There are 10 hidden switches. A switch that is on adds its own fixed numbers to the row, and there is some noise. The rows also spread widely along 15 directions, which tell nothing about the answers.
Known rows, each followed by its switches (1 for on, 0 for off):
-18, -6, 50, 23, 53, -26, -5, 22, -47, -13, 0, 6, 13, -3, 0, 10, 12, -20, 13, 28, 16, -24, 15, 2, -4, -20, 11, 11, 18, -32, 37, -25, 26, 1, 60, -28, 52, -33, 7, 65, -29  0 0 0 0 1 1 0 1 0 0
14, 10, -13, 41, -10, -12, -31, 0, 4, 55, -26, 24, 6, 61, -32, -20, 20, 67, 42, 32, 11, 15, -13, -31, -6, -7, -46, -11, 21, 34, -32, 12, 50, -29, 35, 25, -31, -21, 18, 11, -25  1 0 1 0 0 1 1 1 1 1
37, -10, -62, -8, 1, -23, 31, -10, 6, 16, -31, 10, -9, 30, -11, -25, 22, -29, 20, 33, -27, -10, -16, 6, -16, 12, -24, 27, 24, 19, -53, 13, 9, -30, -10, 46, -10, -28, -7, 7, 17  1 0 1 0 0 0 0 1 0 1
-29, -7, -59, 52, 54, -26, 21, 30, 50, -17, -8, 7, -30, 38, 17, -20, 68, 34, 5, 28, 33, 8, -35, 5, -47, 7, 33, 23, 27, 30, 25, 1, 35, -39, 23, 16, -13, -21, -19, 26, -32  1 0 0 1 0 1 0 1 0 1
17, -5, -11, 18, -8, -38, 58, -6, -28, -21, -9, 2, -28, -23, 45, 6, 4, -30, -17, 39, 22, -17, -49, 3, 7, -11, -39, -11, 15, -59, 15, -29, -2, -23, 30, 31, -15, -28, 12, -3, -22  1 0 1 1 0 1 0 1 0 1
-30, -50, -15, 24, 48, -47, 4, 26, -45, -30, 17, -9, -33, -28, 18, 14, 15, -28, -3, 4, -1, -6, -34, 37, 19, -11, 22, 39, -1, -18, 61, 10, 19, 17, 42, -7, 17, -27, -37, 93, -13  1 0 1 0 0 0 0 1 0 1
-45, -38, -7, 38, 38, 5, 19, 19, 25, 24, 7, 23, -28, -21, 39, -11, 36, 18, -13, -39, 36, -8, 6, -5, -15, -14, 9, 1, 47, 22, -7, 8, -10, -24, -5, 6, 20, -32, 22, 20, -16  0 1 0 0 1 0 1 1 0 1
-72, -50, 24, 8, 39, -5, 41, -49, 43, -17, 40, 33, -53, -22, 4, -18, -4, -30, -40, -53, 40, 0, 27, 20, -1, 24, 104, 11, 82, 3, -14, -42, -14, 26, 4, 31, 12, -17, -21, 16, -13  1 0 1 0 0 1 0 0 0 1
-7, -37, -29, 26, -49, -8, -5, -6, -50, 61, -12, 0, 54, -26, -6, 0, -23, -6, 31, -47, 12, 24, -33, -24, 40, -41, -99, -18, 14, 0, -26, 19, 33, -26, 16, 1, -46, -16, 53, -16, -14  0 0 1 0 0 1 0 0 1 1
-71, -27, -15, 21, -2, -42, -28, -15, -4, 33, 52, 26, 46, -11, -23, 2, -11, 64, 22, -43, 3, 43, -9, -25, 18, -38, 10, 10, 10, 27, 7, 28, 47, 8, 49, 9, -18, 35, -18, 10, 0  0 0 0 0 0 0 0 0 1 1
-13, -25, 2, 7, 2, -18, 36, 2, -10, -1, 7, 2, -16, -23, 36, 0, 1, -13, -9, -15, 8, -10, 6, -14, 21, -29, -18, 2, 24, -31, 9, -6, -7, -4, 18, -16, 11, -12, 25, 9, -15  1 0 1 0 0 0 0 1 0 0
2, 5, -34, 10, 34, -8, 35, -12, 27, -9, -8, 7, -29, 24, -6, -43, 18, -16, -8, 37, 21, -23, 40, 43, -43, 32, 45, 39, 40, 43, -18, -7, 22, 9, -11, 48, 9, -23, -34, 27, -6  0 1 0 1 0 1 0 0 1 0
-11, -25, -11, 18, -55, -2, -15, -21, -10, -28, 3, 67, 14, 21, -27, -1, 16, -17, 20, -5, -2, 14, -17, -56, 31, 2, -50, -5, 8, -9, -72, -25, 2, -4, 24, -21, 2, -15, 36, 13, -17  0 0 0 1 1 1 0 0 0 0
5, 40, -24, 6, 10, -47, -7, 16, 3, -25, 7, 17, -24, 58, -14, -5, 48, 33, 50, 62, -26, -5, -16, -46, -11, -9, -2, 27, -13, -29, 12, 14, 3, -25, 79, -5, 39, 4, -20, 36, -27  0 0 1 1 1 1 0 1 1 0
-15, -35, 20, 12, 33, 39, -15, -3, 36, 38, 30, 14, -43, -5, 40, -18, 23, -11, 13, 3, -44, -8, -7, 8, -34, 2, -12, 33, 46, -1, 25, -9, -27, -27, -18, -2, -10, -36, 33, 42, 4  1 1 0 0 1 1 0 0 1 1
26, -5, -24, 49, 15, -14, 5, 62, -36, -83, -22, 18, 7, -27, -7, -11, 50, -5, -38, -6, 7, 13, -8, 29, 4, -28, -21, 23, -55, -6, -2, -8, 16, 20, 48, -14, 66, -50, -22, 50, -10  1 0 0 0 0 0 0 1 0 0
-63, -61, -3, 62, 4, -25, -21, 18, -42, -7, 18, 73, 0, -18, -16, 34, 39, 33, -11, -35, 46, 13, -60, -23, 28, 2, -19, -17, -6, 28, -63, -8, 17, 17, 29, 20, 31, -33, 4, 56, -23  0 0 1 0 1 1 0 1 1 0
-15, 1, 16, 32, 27, -7, -34, 0, 5, -24, 20, 24, -7, 29, -3, 9, 16, 25, -3, 35, 26, 6, -26, 11, -17, 1, 25, 1, -1, 4, 19, -38, 26, -3, 60, 21, -18, -22, -22, 42, -16  1 0 1 1 0 0 0 0 0 1
-55, -39, -46, 22, 0, -17, -11, -13, -26, 20, 10, 5, 16, 10, 23, 47, 28, 5, 2, -94, 68, -22, 5, -10, 41, -14, 6, -44, -11, 6, -53, 6, -56, 1, 47, 31, 11, -13, 14, 10, -7  1 0 0 0 0 0 0 1 1 0
23, 22, 16, 16, -27, -35, 14, -8, -65, 20, -25, -36, -12, -15, -32, -27, -36, 2, 8, -7, 23, 3, 26, 17, 38, -24, -37, -17, 4, -23, 14, 10, 28, 12, 60, 50, 7, -33, -4, 6, -37  0 0 0 1 1 0 1 0 1 1
-15, -20, 7, 36, 15, -37, 29, 15, -38, -33, 10, 45, -4, -55, -14, -11, 18, -3, -31, -15, 9, 13, -20, 6, 9, -15, 0, 11, 4, -15, -23, -6, 19, 22, 36, 25, 56, -31, -20, 25, -9  0 0 1 0 1 1 0 1 1 1
-43, -35, 32, 35, 56, 29, 32, 29, 15, 16, 29, -22, -11, -79, 28, -23, -6, -2, -29, -56, 29, 21, -2, 54, -20, -33, 29, 10, 25, 3, 65, -5, 21, 1, 21, 2, 11, -25, 0, 15, -9  0 0 1 1 1 0 0 1 1 0
-8, -3, -7, 24, 31, -34, 19, -10, -2, -3, 11, 23, -39, 14, 46, 1, 25, 13, -9, 43, 23, -35, -3, 6, -16, 8, 23, 4, 19, -15, 2, -19, 2, 1, 28, 35, -4, -11, -16, 40, -11  1 0 1 1 1 0 1 1 1 1
-12, -25, -10, 24, 32, -21, 11, 20, -49, -8, -20, -2, 52, -16, -13, 18, 12, -47, 19, 2, 34, -8, -25, 10, -3, -16, -17, 1, 6, -7, -2, -26, 36, -21, 40, -2, 19, -35, 8, 34, -21  0 0 0 1 0 1 0 1 0 0
6, -6, -10, 3, 28, -18, 50, -14, 8, 11, 18, 16, -6, -18, 75, 7, 12, -13, -20, 32, 15, -35, -13, 14, -31, -6, 1, 6, 21, -18, -8, -24, -11, -14, -2, 42, -7, -4, -4, -3, 14  1 0 1 0 0 0 1 1 1 0
-20, 13, -3, 29, 4, -11, 18, 2, 30, -15, -2, 38, -22, 10, -17, -35, 31, 29, -4, -10, 30, 10, 29, -32, -9, -9, 16, -1, 30, -7, -22, -2, 1, -7, 50, -2, 32, -12, 6, -6, -34  0 1 1 1 1 1 0 1 1 1
13, -6, 2, 8, 31, -25, 2, 28, -36, -24, 9, 3, -16, -24, 2, 2, 33, -23, 9, 16, -55, -1, -42, 4, -11, -20, -22, 37, -10, -38, 28, -5, -10, -20, 40, 17, 56, -42, -9, 55, -1  1 0 0 0 1 1 0 0 0 1
35, 11, -19, -13, 19, 3, 39, -14, 21, 8, -4, -2, -27, 4, 41, -31, 13, -39, 0, 56, -26, -29, 27, 29, -37, 10, -7, 23, 34, -13, -15, -15, -26, -24, -14, 37, -10, -35, 9, -6, 14  0 0 0 1 0 0 0 1 1 1
5, -4, 32, 12, -20, -6, 21, -27, 19, -36, -1, 58, -9, 10, -38, -48, -5, -1, -17, 29, -11, 12, 52, -21, 7, 4, 11, 15, 36, -5, -41, -35, 39, 33, 21, -17, 19, -7, 7, 9, -9  1 0 0 1 1 0 0 1 0 0
-14, -23, 6, 35, 35, -4, 29, 30, 0, 18, -18, 3, -24, -17, 5, -10, 20, -20, 12, 37, 22, 8, -62, -15, -31, -5, -41, 13, 56, 1, 21, -23, 36, -64, -2, 13, -11, -63, 33, 17, -53  0 1 1 1 0 1 0 0 0 1
-22, -9, 23, 27, 46, 6, 12, 28, 19, -3, 4, -3, -16, -3, 12, -5, 24, 2, 2, 5, 22, 5, -25, 0, -24, -20, 10, 5, 20, -15, 41, -25, 17, -31, 43, -9, 10, -29, 10, 24, -27  1 0 1 1 1 0 0 1 0 0
0, 12, 27, 5, 20, 38, -18, -35, 72, 34, 38, 20, -49, 33, 26, -19, 0, 46, -4, 40, -2, -2, 8, 20, -47, 12, 28, -5, 33, 12, 11, -20, -22, -14, 19, 53, -49, -6, -5, -6, 18  1 1 1 1 0 0 0 1 1 1

New rows. What belongs after each?
-13, 11, -41, 15, 17, -29, 31, 4, 21, 8, -9, -2, 6, 14, 29, -15, 33, 26, 1, -5, 22, -13, 20, -26, -17, -24, 3, 1, 24, 2, -7, 0, 2, -30, 21, 21, 8, -6, 14, -16, -18  1 0 0 1 0 0 0 0 0 1
4, -16, -13, 27, 15, 12, -1, 19, 8, -19, -35, -3, -41, 15, -70, -26, 32, -19, 2, -22, 9, 33, -20, 19, 2, 11, -1, 3, 13, 26, -33, -10, 1, -23, 29, 45, 21, -81, -7, 21, -29  1 0 0 1 0 0 0 1 0 1
-31, -57, 2, 32, 7, 8, -37, -23, -17, 3, 10, 59, 62, 10, 1, 18, 8, -48, 8, -2, 25, -10, -27, -3, -13, 6, -10, 6, 27, 8, -33, -47, 38, -8, 18, -19, -36, -16, 17, 49, 8  1 1 0 0 1 1 0 0 0 1
8, -10, 17, 23, 24, -25, 29, -9, -2, 1, 25, 30, -9, -27, 40, -13, -3, 14, -12, 58, -13, -9, -36, 19, -31, -12, 0, 18, 22, -22, 38, -22, 45, 1, 23, 27, -15, 9, -18, 31, 14  1 0 1 1 1 1 1 1 0 1
-6, -29, 30, -15, 12, 1, 1, -33, -1, -2, 16, 49, 6, -12, -51, -1, -11, -60, 23, 41, -30, 18, -52, -15, -25, 16, -7, 27, 52, -6, -38, -49, 20, -33, 6, 35, 0, -36, -3, 17, 0  0 1 1 1 0 1 0 0 0 1
-31, -24, -15, 40, 43, -60, 20, 24, -77, -7, -26, 32, 53, -22, 36, 36, 36, -25, 0, -18, 78, -56, 6, -24, 9, -30, -5, -14, 16, -27, -24, -14, 14, -9, 52, -16, 64, -22, 11, 50, -29  0 1 1 0 1 1 1 1 0 1
-25, -15, 27, -5, 41, -44, -19, -24, -39, 25, 17, 21, 23, 17, -10, 18, -3, 8, 35, 29, -14, -34, 36, -17, 7, -13, 25, 9, 31, -11, 3, -15, 15, 14, 48, 1, 33, 5, 2, 60, 6  1 0 0 1 0 1 0 1 0 1
24, 20, -5, 26, 26, -50, 75, 21, -14, 5, 4, 14, 15, -67, 23, -15, 13, 33, -31, 30, -6, 20, -68, 4, -44, -41, -29, 8, 4, -23, 8, -6, 36, -33, 26, 84, 26, -9, -29, -39, 3  1 0 1 0 0 1 1 1 1 1
-3, 8, -12, 11, 6, -32, 55, -21, 6, 60, -10, 5, 35, 7, 25, -13, -4, 31, -2, 2, 35, -21, 1, -9, -28, -19, -11, -24, 43, 7, -24, -2, 34, -23, 16, 64, -13, 12, 14, -43, 9  1 0 0 0 1 1 0 1 0 0
-28, -24, -18, 28, 7, -16, -2, 19, -38, -24, -19, 27, 4, 1, -34, 6, 30, -34, -2, -42, 49, -6, 1, -12, 20, 0, -2, 7, 5, 9, -49, -8, 2, 2, 38, 3, 49, -50, -1, 41, -38  0 1 1 0 1 0 0 0 1 0
7, 16, 29, 44, 48, -1, -6, 18, -36, 12, -32, -47, -23, 5, -23, 9, 4, 1, -27, -5, 81, 2, -35, 72, -15, 3, 14, -44, -7, 5, 17, -29, 8, -21, 69, 111, -3, -92, -26, 7, -35  1 0 0 0 0 0 0 1 1 1
-13, -34, -30, 19, 13, 35, -4, 0, 54, 6, -5, 14, 20, 17, -56, -39, 22, -28, 25, -42, -3, 52, -17, 12, -21, 2, 16, 33, 28, 37, -22, -4, 36, -28, 20, -11, -25, -19, -8, 3, -2  1 0 1 0 0 1 0 1 1 0
-4, 29, -22, 24, -7, -52, 29, -15, 15, 5, -5, -4, -17, 38, 6, -12, 4, 56, -1, 44, 42, 8, -22, -10, -9, -13, 1, -26, 14, -6, 14, -2, 37, -21, 58, 65, -43, 3, -19, -30, -25  1 0 0 1 0 0 0 1 0 1
-8, -6, 21, 1, 20, -11, 47, -18, 11, 28, 20, -13, -13, -42, 30, -17, -19, -17, -10, -5, 4, 11, -19, 9, -16, -25, 1, 7, 46, -29, 30, -22, 11, -30, 15, 41, -21, -15, 1, -23, -13  1 0 1 0 0 0 1 0 1 1
-28, -27, -83, 41, -17, -40, -16, 10, -23, -28, -14, 12, -28, 32, -13, 4, 38, 21, -2, -58, 59, -2, 3, 12, 49, 2, 11, -13, -23, 29, -44, 40, -13, 22, 52, 21, 9, -23, -28, 42, -17  0 0 1 0 0 0 0 1 0 1
-33, 4, -48, 36, 2, -16, -38, 11, 44, 10, 20, 18, -21, 53, -12, -2, 36, 91, 27, 12, 21, 34, -42, -15, -18, -11, 0, -4, -8, 40, 11, 31, 16, -31, 57, 35, -36, 6, -22, 12, -11  0 1 0 1 0 0 0 1 0 1
25, 27, 21, 19, -3, -27, -5, -11, -65, 33, -38, -5, 56, 14, -46, 23, -18, 14, 12, 15, 60, -11, -30, -2, -5, -18, -44, -46, -7, 5, -34, -34, 39, -26, 68, 93, 11, -34, -3, -9, -22  1 1 0 1 0 1 1 0 0 0
-37, -50, -68, 36, -16, -19, 5, 23, -23, -43, -11, 15, -23, 3, -21, 8, 51, -46, 25, -55, 30, 19, -51, -18, 45, 3, -20, 11, -11, -10, -28, 12, -12, -13, 45, -23, 17, -35, 2, 49, -44  0 0 1 1 1 1 0 1 1 0
-13, -27, 30, 23, 15, -16, 30, 4, -26, -9, 31, 35, -46, -51, 28, 4, 7, 8, -33, 2, 4, -5, -47, 12, -1, -3, -10, 3, 15, -9, -8, -18, -5, 10, 3, 54, 40, -35, -8, 34, -5  0 0 1 0 1 1 1 0 0 0
-18, -20, -44, 40, -35, 3, 16, 6, 23, -49, -31, 22, 21, 7, -70, -52, 29, -26, -1, -71, 32, 60, 15, -24, 24, -12, -8, 17, 15, 14, -45, -9, 42, -3, 37, -37, 6, -27, 7, -14, -51  1 0 0 0 0 1 0 0 1 0
-12, 7, 26, 15, -2, 16, 43, -14, 43, -43, -10, 31, -1, -18, -49, -61, -5, -11, -30, -34, 38, 27, 81, -1, -4, -12, 41, 6, 47, -1, -24, -27, 17, 22, 35, -20, 41, -12, 1, -28, -27  0 1 0 1 0 1 0 1 0 0
-6, -51, 27, 1, 0, 24, 23, -26, -21, 27, 10, -13, 16, -48, 19, 7, -39, -68, -5, -39, 18, 1, -25, 39, 13, -16, -21, -11, 33, -28, 15, -29, 0, -6, 14, 11, -33, -25, 24, 3, 9  1 0 1 0 0 1 0 1 0 0
-11, -21, -19, 50, -3, 2, -1, 28, -19, -18, -1, -8, 7, -36, 33, -7, 9, 16, -18, -48, 43, 13, 9, 27, 21, -43, -23, -15, -19, -7, 29, 7, 5, 6, 48, -16, -6, -19, 9, 18, -16  0 0 0 1 0 0 1 1 0 1
-10, -7, 11, 8, 16, -3, -23, -17, -5, 12, 21, 28, 38, 17, 1, 20, 10, 0, 23, 9, 5, -5, -17, -11, -12, -13, 1, -1, 2, -15, -12, -25, 3, -12, 53, 6, -3, 2, 0, 17, 8  1 0 1 0 0 1 0 1 1 0
-11, -2, 45, 40, 0, 37, -20, 17, 45, -68, 31, 4, -17, -24, -37, -50, -4, -10, -21, -15, -5, 84, -34, 34, -13, -24, 20, 26, -1, -27, 76, -29, 46, -6, 74, -30, -29, -30, -28, 6, -27  0 0 0 0 1 0 0 0 0 1
-26, -24, -38, 17, -4, -30, 16, 1, 8, -16, 11, 29, -12, -7, -11, -20, 28, 5, -2, -32, -9, 22, -2, -27, 14, -14, 2, 30, 17, 3, -28, 6, 4, -2, 19, -1, 18, -12, -5, 12, -19  1 0 1 0 0 0 0 0 1 1
-28, -14, -14, 7, -7, -2, -12, -29, 26, 27, 26, 57, 8, 35, 21, -8, 24, 19, 30, 7, -3, -21, 29, -48, -14, 1, -4, 16, 42, 14, -45, -5, -7, -9, 2, -12, 1, 15, 24, 19, -1  0 1 0 0 1 1 1 0 1 0
-8, -13, 36, 29, 45, -26, 20, 12, -36, 12, 4, 11, -4, -50, -14, -4, -3, 17, -18, 15, 6, 1, -21, 16, -21, -20, -6, 11, 25, 6, 16, -21, 34, -3, 19, 61, 44, -37, -13, 34, -13  1 1 0 1 0 1 1 0 0 1
-69, -49, 5, 66, -3, 13, -12, 5, -3, 29, -3, 35, 31, -34, -32, -5, 6, 49, -11, -113, 85, 40, 6, -26, 29, -31, -4, -41, 35, 49, -45, -10, 32, 0, 30, 1, 10, -27, 36, -6, -41  0 0 1 1 0 1 1 0 0 1
-13, -19, 13, 6, 10, 8, 16, -13, -14, 30, 11, 8, -23, -23, 6, 9, -4, -12, 0, -22, 21, -13, -18, 14, -3, -1, -12, -16, 20, -9, -16, -8, -29, -11, 23, 53, 17, -29, 9, 9, -1  0 1 1 1 1 1 0 1 1 0
-41, -40, -34, -20, -33, -38, 11, -39, -14, 10, 26, -15, 45, -23, -7, 1, -38, -37, 38, -66, -5, 22, 16, -26, 53, -54, -7, 11, 18, -50, 36, 24, 6, 0, 67, -45, -33, 52, 5, -1, 3  1 1 0 1 0 0 0 1 0 1
-20, -28, -3, 29, -8, -16, 12, 4, -31, -2, 3, 17, 32, -23, 19, 7, -9, -27, 5, 9, 43, -2, -24, -4, 8, -22, -36, -1, 9, -22, 11, -15, 41, -8, 39, -22, -27, -4, 15, 21, -20  0 1 1 1 1 0 0 1 1 0
-16, -26, -13, 44, 21, 41, -19, 21, 32, -25, -1, 66, 49, 6, 8, 5, 56, -17, -5, -20, 43, 11, -16, -15, -33, -5, -6, 0, 2, 24, -73, -47, 3, -34, 15, -27, 6, -40, 20, 4, -8  0 0 1 0 0 0 1 1 1 0
11, 20, -9, 14, 8, -33, 46, 22, -3, -19, -9, -3, -41, -10, -22, -29, 24, 0, 3, 14, -5, 20, -33, -8, -7, -13, -15, 18, 11, -27, 7, 12, 10, -26, 45, 32, 42, -33, -15, -4, -35  0 0 1 0 1 1 0 1 1 0
-25, -20, 1, 31, 7, -9, 29, -20, 5, 13, 3, 35, -36, -6, 5, -3, 5, 22, -32, 0, 64, -9, -10, 3, -7, 17, 7, -17, 35, 34, -50, -30, 11, 5, -4, 77, -5, -29, -5, 3, -27  1 1 1 1 0 0 1 0 1 0
2, 5, 24, 32, 10, 28, -31, -5, 50, -41, 27, 56, -11, 29, -2, -31, 29, 8, -6, 45, -20, 24, -17, 5, -45, 12, 19, 26, 16, 2, 2, -41, 21, -12, 33, -5, -16, -24, -9, 21, 2  0 0 0 0 1 1 0 0 0 1
22, 8, -28, 44, 0, 15, 6, 31, 28, -60, -10, 23, -23, 14, 28, -29, 49, 25, -34, 10, 17, -1, 31, 18, -13, -11, -3, 8, -25, 7, -4, -14, -5, 13, 27, -21, 17, -27, 2, 22, -8  1 0 0 1 0 0 0 1 0 0
-28, -26, -3, 17, 3, -4, -25, -16, 23, -26, 16, 34, -76, 40, -31, 2, 42, -7, 35, 7, -17, 21, -32, -30, 18, 24, 12, 11, 24, -12, -21, -20, -36, -20, 39, 11, 5, -40, -1, 48, -40  1 0 0 1 0 1 1 1 1 1
23, -17, -2, 20, -28, 13, -17, -18, -52, -28, -18, -14, -40, 2, -10, -6, -10, -52, -6, -27, 19, -14, 21, 43, 52, 10, -22, -9, -11, -30, -6, -19, -32, 34, 45, 13, -4, -57, 7, 49, -22  1 0 1 1 0 1 0 0 1 1
-3, -24, -24, -11, -18, 14, 19, -42, -2, 39, 21, 11, 50, -34, 34, -15, -25, -42, 1, -36, -5, -10, 17, 23, -7, -15, -20, -1, 21, -5, -34, -10, -8, -5, -4, 31, -38, 5, 19, -26, 41  0 0 0 1 1 0 0 0 1 1
-14, -10, 0, 47, 25, -19, 38, 14, -25, -35, -5, 41, -17, -40, 1, -4, 17, 22, -71, -6, 81, -12, 9, 44, -11, 9, 27, -14, -4, 33, -51, -24, 13, 41, 17, 74, 49, -44, -33, 16, -11  0 1 1 1 0 0 0 1 1 0
12, -17, 20, 13, 21, -14, 53, -14, 3, -12, 18, 57, 21, -63, 14, -37, -5, -26, -28, 38, -22, 8, 2, 14, -33, -10, 2, 38, 43, -10, -24, -31, 41, 7, -13, 13, 15, -10, -9, -2, 17  0 0 1 0 0 1 1 1 1 1
-6, -35, -40, 19, 14, -22, 13, 7, -20, 16, -4, 23, 7, -28, -37, -33, 8, 8, -1, -17, -15, 15, 17, 27, 5, -4, -3, 34, 14, 53, -42, 31, 38, 25, -5, 33, 26, -20, -20, 36, 18  0 0 1 1 0 0 0 1 1 1
-17, 1, -9, 38, 11, 2, -26, 10, 26, -6, 8, 9, 3, 34, -14, -7, 25, 17, 22, 22, 20, 37, -63, -3, -27, -4, -7, 2, 14, 11, 21, -18, 37, -48, 48, 19, -44, -30, -7, 3, -27  0 0 0 0 0 1 0 0 0 1
-17, -14, -24, 0, 13, -38, 69, -5, -2, -17, 3, -12, -51, -27, 9, -11, 4, -28, -8, 1, 17, -3, -19, 12, 2, -1, 9, 10, 33, -23, 14, 5, -15, -13, 19, 46, 25, -19, -17, 2, -23  0 1 0 1 0 1 0 1 0 0
